There are 2 nested groupings, the coarsest first. Each group lies inside one group of the grouping before and may be the whole of it. The rows also spread widely along 3 directions, which tell nothing about the answers.
In the rows, 128 means zero.
Some rows, each with its group in each grouping after it:
[ 82 135 123 145 108  82 119  92  97  98 157  82 148 141 139 101  91 125
 115 153 132]
Q_772 Q_578
[ 53 138 107 124  91 101 135  87 106  55 155  49 152 159 157 152  75 107
  81 165 158]
Q_772 Q_802
[135 130 115 172 109  80 127  58 113 129 179 109 122 151 159 130  97 111
 137 175 124]
Q_657 Q_340
[191 106 127 190  87 129 160  79 190 143 210 134  91 159 140 115 129 164
 123 186 138]
Q_657 Q_948
[ 89 143 127 162  85 107 127  70 110  93 146  97 127 141 151 147  78 110
 105 159 150]
Q_772 Q_139
[136 109 145 141  95 124 148  90 128 127 176 110 117 143 131  83 124 105
 115 198 126]
Q_426 Q_468
[121 131 137 127  71 123 156 125 164  77 194  91 108 164 167 121 102 113
  99 163 168]
Q_426 Q_796
[134 107 142 155  71 120 150  97 176 100 171 109 115 155 129 110 110 127
  98 167 154]
Q_772 Q_745
[123 116 156 159 101 110 124  64 133 133 169 109 120 135 108 107 111 124
 124 194 128]
Q_772 Q_139
[155 131 103 173 103 124 165  95 159 101 190  97 113 175 163 149  94 144
 112 163 155]
Q_657 Q_948
[155 103 139 123  86 148 154 112 177 119 164 113 116 153 136 103 125 111
  99 184 147]
Q_426 Q_468
[168 130 126 178  85 105 137  73 152 125 182 118 104 161 165 132 118 111
 126 168 132]
Q_657 Q_340
[120 105 132 156  84 104 139  87 143 109 168  99 112 143 117 100 112 115
 111 191 152]
Q_772 Q_745
[ 61 144 121 131 112  94 128  99 112  84 155  49 146 155 147 111  90 126
 101 165 133]
Q_772 Q_578
[164 115 125 153  90 116 150  79 186 114 186 111 101 167 158 148 120 120
 113 164 145]
Q_657 Q_340
[124 114 118 176 126  97 140  66 111 135 191  80 128 170 143 114 100 120
 131 188 120]
Q_657 Q_948

New rows, each followed by its group in each grouping:
[ 97 125 133 138 114  90 130  83 118 109 163  76 138 149 135 105 119 128
 113 173 125]
Q_772 Q_578
[136 112 156 139  86 118 139  92 138 119 191 108 113 151 138  97 122 112
 135 188 149]
Q_426 Q_796
[128 147 118 163  84 110 125  96 130  98 163 111 131 146 173 117  90 133
 104 145 151]
Q_772 Q_578
[117 140  91 156 112 117 160  98 163  89 190  68 121 178 169 157  81 134
 100 158 145]
Q_657 Q_948
[118 130 111 181 118  89 126  66  91 129 182  73 137 170 144 114  91 118
 129 182 120]
Q_657 Q_948
[104 122 117 165  79 101 125  79 109  97 155  95 123 138 139 122  90 101
 119 163 151]
Q_772 Q_745
[115  99 142 116 111 122 147  83 134 124 166  93 128 147 114  72 139  96
 112 204 128]
Q_426 Q_468
[101 114 118 157 135 100 143  76 124 113 198  50 125 164 125 126 101 115
 120 200 118]
Q_657 Q_948
[134 128 102 147 103 125 160  94 172 104 197  77 113 179 153 152  94 129
 104 163 154]
Q_657 Q_948
[ 55 126 112 119 104  86 134  79 116  81 167  49 150 149 138 120  97 105
  93 179 133]
Q_772 Q_802
[ 99 114 112 118  99 127 144 110 139  79 156  72 133 160 163 133  92  83
  89 168 150]
Q_426 Q_468
[113 127 119 154 123  84 128  68 111 127 166  86 124 149 149 123 112  86
 136 183 111]
Q_657 Q_340
[137 102 136 166 127 102 143  74 127 145 191  72 118 162 117 106 133 117
 132 205 115]
Q_657 Q_948
[ 90 142 134 156 110  87 103  67  93  97 142  90 141 133 140 122  76 116
 116 166 138]
Q_772 Q_139
[114 133 125 170  74 105 133  92 125  86 152 108 130 149 145 121  75 112
 114 149 157]
Q_772 Q_745
[137 117 116 132 100 116 160  88 195  94 190  76 104 169 145 153 121 103
  97 163 143]
Q_657 Q_340
[ 97 139 112 113  89 125 153 111 143  66 154  77 129 172 175 133  86  86
  91 159 163]
Q_426 Q_468
[163 118 127 185 116 103 145  61 138 154 189  99 114 161 128 105 123 129
 125 197 131]
Q_657 Q_948
[117 119 131 181  88 100 125  84 123 100 160 104 127 144 138 104  96 122
 125 166 147]
Q_772 Q_745
[181 107 124 164 102 133 170  83 182 136 208 116 101 170 138 120 123 142
  97 187 141]
Q_657 Q_948
[ 90 119 109 141  78 118 151 100 154  57 158  69 122 153 160 144  70 107
  97 140 182]
Q_772 Q_745
[156 143  96 196  83 122 156  86 151 124 197 126 111 171 184 145  85 146
 116 168 154]
Q_657 Q_948
[112 126 125 165  79  95 122  67 112 107 172 104 131 141 146 106  98 128
 105 180 138]
Q_772 Q_802
[156 140 111 185  82  98 132  76 142 122 183 116 112 155 180 152  95 115
 133 144 144]
Q_657 Q_340
[117 142 124 151  71 124 128  82 162  86 160 102 111 151 143 147  92 129
  95 162 169]
Q_772 Q_139
[ 87 142 123 157  95  93 114  66 112  84 144  91 126 151 148 132  79 109
 111 165 150]
Q_772 Q_139
[120 112 123 113 100 141 151 103 162  93 165  85 123 153 147 109 115  91
  90 182 148]
Q_426 Q_468
[104 125 112 116  99 125 142 106 127  78 160  68 132 152 170 126  89  88
  91 172 144]
Q_426 Q_468
[ 81 127 116 136  94  87 127  80 104  93 160  72 144 138 148 123  92 117
  98 179 142]
Q_772 Q_802
[114 113 127 143  68 121 150  97 162  75 162  95 119 145 142 133  99 115
 102 163 164]
Q_772 Q_745
[107 138 134 151  91 101 125  95 117 106 170  91 127 149 147 106 111 130
 101 161 126]
Q_772 Q_578
[120 117 137 105  80 122 159 112 172  84 200  95 107 168 150 120 114 113
 118 170 165]
Q_426 Q_796
